There are 10 hidden switches. A switch that is on adds its own fixed numbers to the row, and there is some noise. The rows also spread widely along 11 directions, which tell nothing about the answers.
Known rows, each followed by its switches (1 for on, 0 for off):
[ 0.41  3.10  2.95  0.13 -1.66  1.38  1.01  0.90 -2.11 -2.54  0.77 -1.38
  1.65  0.74  2.11 -3.15  0.29  0.94  2.28  2.96 -1.86 -3.42 -1.11  1.71
 -2.73 -2.43  0.93  1.04  0.34 -0.19]
0 1 0 1 1 0 0 0 1 0
[-0.83  1.78 -0.28 -0.77 -3.20  0.25 -0.53 -0.16  3.77  1.54  0.34 -0.16
 -0.86  2.09 -1.38 -1.23 -3.06 -2.68  0.67 -2.16 -0.20  1.35  0.70  0.95
 -2.09  1.93 -0.32 -1.79  0.07 -0.65]
0 0 1 1 1 0 0 1 0 0
[-0.57  0.99  1.29 -0.33 -1.64  0.26 -3.39 -1.23 -1.18 -0.35 -0.49 -1.60
  0.11 -1.31 -0.96 -0.54 -0.43 -2.04  0.18 -0.82  1.14  2.63  0.06  2.96
  1.80 -1.57 -2.47 -1.43 -2.67 -0.15]
1 0 1 0 1 0 1 1 0 0
[-1.08  1.02  0.77  0.58  0.25 -1.41  1.65 -1.81 -2.22 -0.57 -1.15  0.92
  0.78  2.50  0.72 -1.06  0.08  2.10  3.10  1.40 -2.67  1.10 -1.72 -0.03
 -3.28  1.02  0.41  0.44 -0.32 -0.57]
0 0 0 0 0 0 0 0 0 0
[ 0.87 -1.68  1.75 -2.36 -0.08  0.91  2.33 -2.62 -0.17 -0.26  1.04 -1.07
 -0.72 -1.08 -0.25  1.35  0.10  0.72  0.50 -0.47 -1.56 -0.93  2.14  0.10
  1.05 -2.56 -2.39 -1.57  1.16 -1.83]
1 0 1 0 1 0 1 1 0 0
[ 0.64 -1.80  0.64  0.85 -0.28  0.95  0.10  0.28  2.35 -0.41  0.06 -2.99
  1.47  2.11 -1.24  1.79 -1.55 -0.11 -2.74  0.38 -0.47  2.72  1.35 -0.31
 -2.48  0.47  0.34 -0.07 -0.86 -0.11]
0 0 0 0 1 0 0 1 0 0
[-0.06 -1.98  1.75  0.61 -1.24  2.27 -1.97 -1.96  4.29 -0.08  1.61 -2.78
  0.35  2.50 -1.38 -0.11 -3.45 -2.30 -1.87 -0.95 -0.69  2.73  1.42  2.67
 -2.21 -0.59  0.09 -2.42 -1.64 -0.18]
0 0 0 1 1 0 1 1 0 0
[-0.53  2.47  1.30  1.59 -1.15 -0.59 -1.69  1.23  0.76  3.22 -1.24 -0.26
 -1.18  3.18  0.26 -2.50 -0.97 -1.99 -0.58 -0.10 -1.55  2.22 -0.55  2.46
 -3.05  0.38  1.11 -0.93 -1.07 -0.10]
0 0 1 0 1 0 1 1 1 1
[ 1.62  1.56 -0.02 -2.53 -1.30  1.31  1.44  2.06  4.00 -0.37  0.69 -2.60
 -0.62 -0.41 -1.50 -0.58  0.67 -1.59  0.27 -1.09  0.57 -0.42  1.11  1.83
 -0.50 -0.69 -0.37 -0.05  1.01  0.11]
0 0 0 0 0 0 0 1 0 1
[-0.58 -2.26 -1.33 -0.91 -0.07  0.96  0.10 -3.40  1.21 -0.64  0.06  2.81
  1.21  0.24 -1.52  1.27 -1.64 -2.65 -0.59 -1.48 -0.75 -1.23  3.25  4.49
 -0.68  0.66  1.04 -3.39 -0.38 -1.42]
1 0 0 1 0 0 0 0 0 0
[ 0.37 -2.57  1.61 -1.49 -1.66  0.53 -2.24 -0.21 -1.74 -1.10 -3.24  0.39
  1.86 -0.75 -1.87  1.31 -0.35 -0.74  0.08 -1.94  0.57 -1.61  3.17  2.42
  2.72 -0.75  0.25 -0.86 -2.82  1.01]
1 1 1 1 1 0 0 1 1 0
[ 0.65  2.12  0.76 -1.87  0.12 -1.16  2.67  1.31  0.91  0.98 -1.53 -0.84
 -0.64  0.36 -1.13 -1.39  2.13  0.24  0.77  0.19 -1.59 -0.35  0.69  1.35
 -0.46  0.21  0.80  1.00  1.09 -0.27]
0 0 0 1 1 0 1 1 0 0
[-0.69 -1.96 -0.05  0.02  0.72 -1.54  1.23 -0.27  1.03  0.43 -3.48  1.53
  1.18  1.38 -2.47 -0.13  1.90  0.82  0.74 -1.14 -1.90  0.80  1.59  3.11
 -0.31  3.14  2.32  0.56  0.07  1.46]
0 0 1 0 0 0 0 1 1 0
[-1.22 -1.65 -1.04  2.39  1.57 -2.32 -0.64 -1.11 -2.88  1.03 -3.21  2.40
  1.32  0.56 -0.59  1.26  1.62 -0.27 -1.51  0.32 -1.46  2.38  1.15  1.13
  0.52  1.76  0.90 -0.13 -1.35 -0.53]
0 0 1 0 1 0 0 1 0 1
[ 0.41 -4.34  1.23 -0.43 -0.67  1.38 -1.67 -1.94  0.50 -0.12 -0.54 -0.97
 -1.19  0.03 -1.25  1.89 -1.59 -0.91 -1.07 -2.39 -0.60  0.40  2.44  0.04
  2.96 -1.73 -1.59 -1.63 -1.40 -0.41]
1 1 0 1 1 0 1 1 0 1
[ 1.36 -1.82  0.76 -0.15  0.22  1.01  3.62 -0.28  3.03  0.14  0.87 -2.56
 -1.48  1.77 -0.84  1.81  0.60  1.15 -1.62 -0.55 -2.63  1.43  1.03 -0.44
 -1.62  0.38 -0.43  0.15  2.98 -1.13]
1 0 0 0 1 0 0 1 1 1
[-1.15 -0.18  1.52  2.95  0.22  0.11 -1.46  0.12 -1.44 -0.57 -0.73 -1.64
 -0.19  1.08  0.57 -1.71  0.15  1.52  0.48  1.39 -1.58  2.18 -2.02 -0.78
  0.53 -0.10 -0.42  1.18 -0.58  0.89]
0 0 0 0 1 0 1 0 0 0
[ 0.74 -2.80  1.55 -1.17  0.85 -0.35  0.69  0.68 -0.58  1.54 -2.73  0.08
  0.82  2.33 -0.73  1.55 -1.11  1.12 -0.75 -0.43 -1.51  0.04  2.70 -1.15
 -1.30 -0.78  0.92 -0.47 -1.80  0.42]
0 0 1 0 0 1 1 1 0 0
[ 0.69  0.70  3.57 -3.10 -1.76  0.39  0.46 -2.02  0.69 -0.73  0.18 -3.29
 -0.62  1.19 -1.00 -0.88 -0.14  0.95  2.79 -1.40 -1.53  2.17 -0.97  2.49
 -1.12 -1.68 -2.45 -0.09 -1.19  0.07]
1 1 1 0 0 0 1 1 1 0
[-0.95 -2.01 -0.08  1.14  0.09 -0.54 -1.81 -2.55 -0.95  0.31 -1.27  0.98
  1.08  1.48 -0.75  2.30 -2.11 -1.20 -2.53 -0.87 -0.87  2.51  1.72  0.60
 -0.32  0.09 -0.23 -1.69 -2.97 -0.56]
0 1 1 1 1 0 1 0 0 0
[-2.50  3.39 -2.33  0.64 -2.31 -0.54  0.21 -3.33  0.20 -1.09  1.63  1.85
  1.18 -0.32 -0.24 -0.13 -2.55 -2.40  0.93  0.27  0.42  1.34 -0.80  2.09
 -2.98  2.27 -1.93 -1.66  0.08 -2.32]
0 0 0 0 0 0 0 1 1 0
[-0.31 -0.74 -0.02 -0.42 -0.28 -1.53  1.15 -0.95 -1.87 -0.28 -1.30 -0.75
 -0.33 -0.81 -0.35  1.80  0.12  2.27  1.59  0.15 -0.45  1.90 -0.77 -3.38
  1.25  0.28 -2.76  0.85 -0.01  0.09]
0 0 1 0 0 0 0 1 0 0
[-0.22 -2.04  1.20  1.96  0.67 -0.21 -0.78  2.28 -1.03  0.76 -2.52  0.68
 -0.33 -0.20 -0.16 -1.64  2.03  0.68  0.29  0.37 -1.29 -1.10  0.85  0.19
  2.52  0.08  1.51  0.93  0.62  1.09]
0 0 0 0 1 1 0 1 0 1
[ 3.15  0.77  0.29 -3.38  2.12 -1.12  2.53  2.26 -0.24  2.49 -2.63 -0.57
 -0.47 -0.42 -1.44  1.60  2.48 -0.80 -2.09  0.14 -0.40 -1.26  3.07  1.95
  0.20 -1.90  0.88  0.10  0.09 -0.87]
1 1 0 0 0 0 1 1 0 0
[-1.70 -1.01  0.16  0.76 -1.52  0.83  1.94 -2.15  3.67 -0.20  1.53  0.50
 -0.85  2.86 -0.77 -0.60 -2.01  0.47  0.91 -1.33 -3.13  0.37  0.67  0.73
 -2.58  2.62  0.63 -1.11  2.56 -0.29]
0 0 1 0 1 0 0 0 1 0
[ 0.87 -1.85  3.41 -1.95  0.66  0.14  2.91 -4.36 -0.19  0.91  0.41 -0.35
 -0.76  0.49  0.47 -0.66  1.14  0.95  2.58 -0.24 -3.60 -1.03  0.72  3.39
 -0.71 -1.98  0.41 -1.87  1.22 -1.03]
0 0 0 1 1 0 0 1 1 0
[ 0.78  0.17 -0.36 -3.97 -2.30 -0.43 -0.24 -1.07 -0.38 -0.56 -2.17 -0.57
  0.09 -1.00 -1.90  3.09 -0.96 -1.58  0.72 -3.42  1.89  1.23  1.60  0.22
  1.47 -0.05 -2.18 -0.96 -3.01  0.32]
0 0 0 1 0 0 0 1 1 1
[-1.17  2.57 -1.93  1.81 -0.53 -1.39 -1.46 -0.17 -0.37  0.83 -0.59  0.26
 -0.60 -0.66 -0.40  0.19 -0.19 -1.42 -1.08 -0.10  0.86  3.14 -2.08  0.52
  0.79  1.79 -1.30  0.49 -0.21  0.06]
0 1 0 0 0 0 0 0 1 0

New rows, each followed by its switches (1 for on, 0 for off):
[-1.33 -1.08 -0.58  1.86  2.10 -1.59  2.10 -1.61 -2.10 -0.69 -0.59  1.21
 -0.58 -1.18  0.09  0.08  2.92  2.60  0.03  1.41 -2.94  0.35 -0.42 -1.24
  2.64  0.51 -1.07  1.65  2.43 -0.44]
0 1 1 0 1 0 1 0 0 0
[-0.32  0.48  0.85 -0.56  0.13 -0.66  1.04 -3.75 -1.36 -0.48  0.65 -0.18
  0.19  1.14  0.65  0.82  0.02  0.15  1.10  0.10 -1.80  2.88 -1.02  1.45
 -2.43 -0.93 -1.59 -1.42 -1.22 -1.31]
0 0 1 0 0 0 0 0 0 1
[-1.57 -1.05 -0.01  2.43 -1.49 -0.13 -1.63  2.79  2.01 -0.86 -2.66 -0.62
  0.92  2.12 -2.32 -1.83 -0.36  0.59  0.72 -0.60 -0.46  1.45  0.25 -0.17
  0.22  3.69  1.79  1.91 -0.12  2.23]
0 0 0 0 1 0 0 1 0 0
[-1.47  0.00  0.36  4.92 -1.10  1.20 -3.08  3.57  0.93  0.18 -1.06  0.24
  1.32  1.51 -0.18 -3.20 -1.01 -1.05 -1.31  1.94 -0.69 -0.64  0.31  1.84
 -0.82  1.82  2.68  0.41  0.58  1.41]
0 0 1 0 1 0 0 1 1 0
[-1.02  0.67 -0.80  0.94  0.20 -0.38  2.52 -2.97 -1.71  0.42  0.77  2.71
  1.04  0.58  1.44  0.56 -1.44 -0.61  0.04  1.98 -2.15 -2.07  1.45  1.04
 -3.21  0.01  0.65 -1.98  1.61 -3.21]
0 0 0 0 1 0 0 1 1 0
[-2.84 -2.35 -2.47  3.70 -0.81  1.29 -0.26 -1.28  1.50 -4.09  1.31  1.74
  1.34 -1.95 -1.49 -0.71  0.77 -0.10 -0.32  0.18 -1.23 -0.85  0.93  2.28
  2.47  2.67 -1.01  0.70  2.98 -0.15]
1 1 1 0 0 0 0 1 1 1
[ 1.02  1.51  0.73 -2.44 -1.26 -0.26 -0.82 -0.36  0.67 -0.85 -1.00 -2.74
  1.14 -1.24 -1.81  0.99  0.80 -1.35 -0.28 -1.09  1.65  2.38 -0.04  2.96
  0.41 -0.36 -1.47  0.28 -2.27  0.78]
0 1 0 0 0 0 0 1 1 0
[-1.58 -0.90 -2.63  2.26  0.11 -1.21 -1.78 -0.31 -3.41 -1.96 -3.08  2.74
  3.59 -0.09 -1.02  1.79 -0.44 -1.02 -1.57  1.07  0.44  0.80  1.50  0.82
 -0.56  2.10  0.92  0.19 -2.96 -0.21]
0 0 0 1 0 0 0 1 0 1
[-0.43  2.36  1.49 -1.70 -2.12 -1.54 -0.74 -0.05 -1.16  0.18 -1.57 -1.31
 -0.07  1.04 -0.26 -0.55 -0.28 -0.05  2.30 -1.31  0.14  3.71 -1.65 -0.26
 -1.44  0.22 -2.27  0.22 -2.75  0.07]
0 0 1 0 0 1 0 1 0 1
[-1.28 -1.03 -0.31  0.51 -2.47  1.49 -0.55  1.03  0.07 -3.64  0.56 -0.45
  1.22 -1.66 -0.33 -0.14 -1.22  0.74  1.26 -0.26  0.84 -1.14  0.62 -2.54
  1.67  0.03 -2.48  1.09  0.10  0.64]
0 0 1 0 0 1 0 1 0 1
[-0.05 -2.46  1.71 -1.17 -0.27  0.03  1.67 -4.01  2.94  0.52 -0.02 -0.71
 -0.66  2.40 -1.44  0.67  0.12 -0.53  0.68 -2.34 -2.82  2.46  1.17  3.88
 -2.07  0.88  0.48 -1.93  0.07 -0.60]
0 0 0 0 1 0 0 1 1 1
[-0.59  2.81 -0.62  0.14  0.20 -1.70  0.70 -0.19 -1.72 -0.94 -1.57  0.56
  2.19 -0.43 -0.77 -1.24  1.99 -0.40  1.15  1.75 -0.20  1.06 -0.78  3.20
 -1.74  1.16  0.40  0.96 -0.67 -0.45]
0 0 0 0 0 0 0 1 0 0
[-0.95  3.29 -1.32  1.77 -2.31  0.25 -1.25  2.86  0.12 -1.80 -1.06 -0.08
  1.32  0.87 -0.21 -1.06 -0.49 -1.49 -1.22  0.32  0.49 -0.03 -0.37  0.67
 -1.58  1.63  0.67  1.39 -0.45  0.35]
0 1 0 0 1 0 0 0 1 1
[ 0.31  1.82 -0.90 -0.72 -2.11  1.52  1.74  0.84 -1.05 -1.41  0.80  0.25
  0.10 -0.04  0.62  0.90 -2.80  0.22  0.61  0.49 -0.15 -2.77  0.51 -2.33
 -0.99 -0.36 -1.16 -0.25  1.31 -1.02]
1 0 0 1 0 0 0 0 1 0
[-1.12 -1.18 -0.27  2.21  0.61  0.60 -0.39  0.51 -1.27  1.35 -0.93  2.57
 -0.42  1.11  0.50 -0.89 -1.31 -0.32 -0.95  0.86 -1.87 -2.22  1.70 -0.20
  0.35  0.16  1.28 -0.89  1.05 -0.95]
1 0 0 0 1 1 1 0 0 0
[-0.45  1.00 -0.77  0.91 -0.50  0.85  2.22  0.68  2.62 -0.48  2.08 -0.93
 -1.93 -1.53 -0.32 -1.39  1.20 -0.35 -0.57  0.40 -1.62 -0.61  0.31 -0.51
  1.33  0.04 -1.54  0.53  3.68 -0.83]
0 0 1 1 1 0 1 1 0 1
[-2.72  1.85  0.17  1.27 -1.43 -2.03  2.95 -2.29 -2.91 -2.41 -0.64  2.13
  0.77  1.15  1.01 -1.94  1.48  2.84  4.29  1.26 -3.66 -0.39 -1.99 -0.55
 -2.09  2.18 -1.02  1.90  2.08 -1.28]
0 1 1 0 1 0 0 1 1 1
[ 1.72  0.59  1.87 -2.12  0.19  0.63  1.89  2.83 -0.87 -2.07 -1.74 -1.77
  1.00 -1.18 -0.65 -1.25  2.96  1.61  1.94  0.97 -0.59 -2.66  0.33  0.82
  1.35 -1.67  0.88  2.13  0.35  1.88]
0 0 0 1 0 0 0 0 0 0
[-1.18  1.16 -1.25  1.37 -0.32 -0.94 -2.05  1.24 -0.52  0.20 -1.57  1.13
  1.01 -2.00 -1.12 -0.89  1.91 -2.84 -1.76 -0.41  1.18  1.36  1.07  3.23
  1.94  1.08 -0.04 -0.03 -0.88  0.01]
0 0 1 0 1 1 0 1 0 1
[-1.71  0.03 -1.76  0.62  0.19 -1.27 -1.73 -2.22 -2.07  0.32 -2.37  3.71
  1.22  0.10 -1.18  0.20 -0.38 -2.06  0.41 -0.70 -0.06  0.69  0.90  3.73
  0.24  2.04  0.96 -1.83 -1.57 -0.82]
1 0 0 0 0 0 0 0 0 0
[-0.35  0.55 -1.29  0.72 -0.63 -0.73  0.14  0.94  1.86  0.81 -2.09  0.02
  0.78  2.69 -1.83  1.58 -1.04 -1.00 -2.43 -1.31 -0.46  2.89  1.09  0.86
 -2.52  3.27  1.87 -0.05 -0.93  0.35]
0 0 0 0 1 0 0 0 1 0
[ 1.28  0.61  1.40 -2.82 -0.81  0.68  2.59  1.21  0.71 -1.81  0.15 -2.92
  0.45 -0.24 -0.49  0.49  0.01  1.93  1.16  0.64 -0.69 -1.38  0.97 -2.17
 -0.66 -2.32 -1.95  1.44  0.42  0.06]
0 1 1 0 0 0 1 1 0 0
[-0.88  2.92  0.17 -2.35 -0.81 -0.79  3.52 -2.50  2.23  1.09  0.60  1.54
 -2.38  0.81 -0.22 -2.20  0.93 -0.55  2.74 -1.47 -2.77 -1.47 -0.01  2.83
 -1.13  0.77 -0.08 -0.71  3.25 -1.42]
0 1 0 0 1 0 1 0 1 0
[-0.36 -3.69  2.22  1.70 -0.73  2.75 -1.34 -1.38  3.41 -1.86  2.36 -3.64
 -0.19  0.34 -1.23 -0.61 -1.78  0.69 -0.33  0.11 -1.37  2.05 -0.06  0.36
  0.99 -1.24 -1.90 -0.50  0.07  1.21]
0 0 1 1 0 0 1 1 0 0
[ 0.68  1.33 -1.07 -1.69 -0.27 -0.88  0.94  0.23 -4.38 -1.90 -1.83  0.73
  3.81 -1.64 -0.21  3.59 -0.59 -0.22 -1.72  1.48  1.34 -0.31  2.30 -0.81
 -1.62 -0.85 -1.58 -0.08 -2.57 -1.94]
1 0 1 0 0 1 0 1 0 0
[-1.35  1.05 -1.38 -1.19 -2.63  0.99 -0.12 -0.19  1.71 -2.81 -0.53  1.61
  1.14 -1.28 -2.13 -0.73 -0.09 -2.12  0.83 -2.18  0.67 -2.64  2.23  3.75
  1.41  1.71  0.37 -0.49  0.77  0.14]
1 1 0 0 1 0 0 0 1 0
[-2.36 -0.80 -3.25  2.81  0.47 -0.28  1.13 -0.83  4.55 -1.16  0.46  0.55
  0.10  0.40 -2.66  0.09  1.29 -1.28 -2.71 -0.78 -1.29  3.04  0.98  1.77
  0.14  4.22  0.14  0.75  2.64 -0.63]
0 0 0 0 1 0 1 1 0 1
[-0.39 -1.95 -0.37 -0.67  0.93  0.71  1.27 -2.10  0.83 -1.21  0.75  1.12
 -0.32 -1.91 -0.79  0.60  0.57  0.14  0.16 -0.21 -1.30 -1.85  1.73  0.90
  2.39 -1.33 -1.11 -0.91  1.35 -0.24]
0 1 1 0 0 0 1 0 0 0
[-1.36 -2.35  1.35  1.87  1.17 -0.68  1.47 -4.67 -4.28 -1.06  0.63  1.33
  0.35  0.10  2.17  0.64 -0.04  2.75  1.56  1.83 -3.24  0.01 -1.10 -1.97
  0.05 -1.15 -1.75 -0.18  0.69 -1.71]
0 1 0 0 1 1 0 0 0 0
[-0.96 -0.41  0.14  2.20 -0.92  0.51 -0.26 -1.47 -0.31  1.75  1.06  0.69
 -3.71 -0.11  0.87 -1.17 -1.26 -0.45  0.61 -0.37 -2.16 -0.03 -0.78 -1.15
  1.98 -0.25 -2.22 -1.20  2.46 -1.43]
1 0 0 1 1 0 1 1 1 1
[ 0.57 -0.44  1.04 -3.10 -2.22 -0.85  0.16 -1.05  0.63  1.23 -2.30 -0.53
 -1.06  1.29 -1.63  1.72 -1.59 -0.39  1.15 -3.27 -0.16  1.09  1.11 -0.51
  0.50  0.66 -0.92 -0.66 -1.59  0.36]
0 1 0 1 1 0 0 1 1 0
[-2.85  3.61  0.67  2.52 -3.29  0.14 -1.47  0.26 -0.29 -1.02  0.07 -0.15
 -0.95  2.28  0.58 -4.12 -2.23  0.33  3.26  0.42 -1.57  1.23 -3.46 -0.66
 -1.49  2.22 -0.72  0.99  0.17  0.71]
0 0 0 1 1 0 1 0 1 0
[ 0.05 -0.80  1.32  0.83 -0.21  1.46 -0.11 -2.42  0.62  0.44  2.21 -0.33
 -0.25 -0.32  0.68 -0.22 -1.32 -1.33 -1.49  0.91 -1.67 -0.96  1.37  2.28
 -0.16 -2.58 -0.88 -1.93  0.82 -1.32]
0 1 1 1 1 0 1 1 1 0
[-0.30  0.11  1.09  0.13 -0.30 -1.28 -0.69 -0.19 -0.48  1.55 -2.05  0.61
 -0.58 -0.44 -0.84 -1.25  1.92 -0.40  0.94 -0.87 -1.03  0.30  0.45  2.72
  2.01  0.62  0.41  0.13  0.21  0.74]
0 1 1 0 1 0 0 1 1 0
[-1.49 -1.07  2.26  2.53 -1.48  1.29 -2.68 -1.13 -0.37 -4.36  0.31 -1.88
  3.35  0.96 -0.90 -2.50 -0.06  0.92  1.50  1.61 -1.14  1.95 -1.18  3.81
 -1.40  0.23 -0.49  0.87 -1.57  0.92]
1 1 1 0 0 0 0 1 0 0
[-0.04 -0.96  2.05  0.98 -1.05  2.25 -1.07  2.88  3.45 -0.45 -0.83 -0.63
  1.08  0.80 -1.42 -3.78  0.57 -1.44 -0.01 -0.13 -0.82 -2.58  2.16  5.03
 -0.20  0.45  3.59  0.11  0.97  2.02]
0 0 0 0 1 1 0 1 1 0
[-2.24  0.75 -0.53 -1.87 -2.27  0.89  0.50 -5.02  0.97 -2.07  1.99  1.86
  0.21  0.11 -0.51 -0.17 -2.55 -1.92  1.52 -1.91 -0.88 -0.64  1.36  2.80
 -1.21 -0.01 -2.29 -2.56  0.07 -2.63]
1 1 0 0 1 1 1 0 0 0
[-1.93 -1.67 -0.95  1.72 -0.64  2.15  0.01 -1.78  1.39 -3.60  2.30 -0.24
  0.93 -3.53 -0.85 -0.38  0.00  0.21  0.10  0.72 -0.05 -1.59  0.81  1.41
  2.99 -0.34 -2.31 -0.10  2.26  0.31]
0 0 1 0 0 0 1 1 1 0
[-2.39  1.62 -0.09  0.47 -1.06 -0.65  0.31 -2.41 -0.46 -0.36  0.18  2.94
  0.91 -0.34  0.38 -3.13 -0.13 -1.61  2.55  0.45 -1.38 -1.74  0.36  3.85
 -1.14  1.13  0.61 -1.31  1.10 -1.61]
0 0 0 0 1 1 0 1 0 0
[ 1.94  1.24  1.37  1.41 -0.55  0.78  0.74  3.16 -1.06  0.15  0.03 -3.93
  0.14  1.22  0.69  0.71 -0.79  1.44 -2.06  2.87 -0.79  1.43 -0.85 -3.25
 -1.92 -1.23 -1.01  1.71  0.42 -0.73]
1 0 0 1 1 0 0 1 0 0
[ 0.52 -1.69  0.13 -1.82 -1.05  2.11  3.51 -1.36  3.86 -1.99  1.47 -1.31
  0.67  0.55 -1.61  2.00 -0.12 -0.65 -1.69 -1.66 -1.62 -0.50  3.02  1.79
 -2.26  0.58 -0.28 -0.76  2.16 -1.54]
1 0 0 0 1 1 0 1 1 1
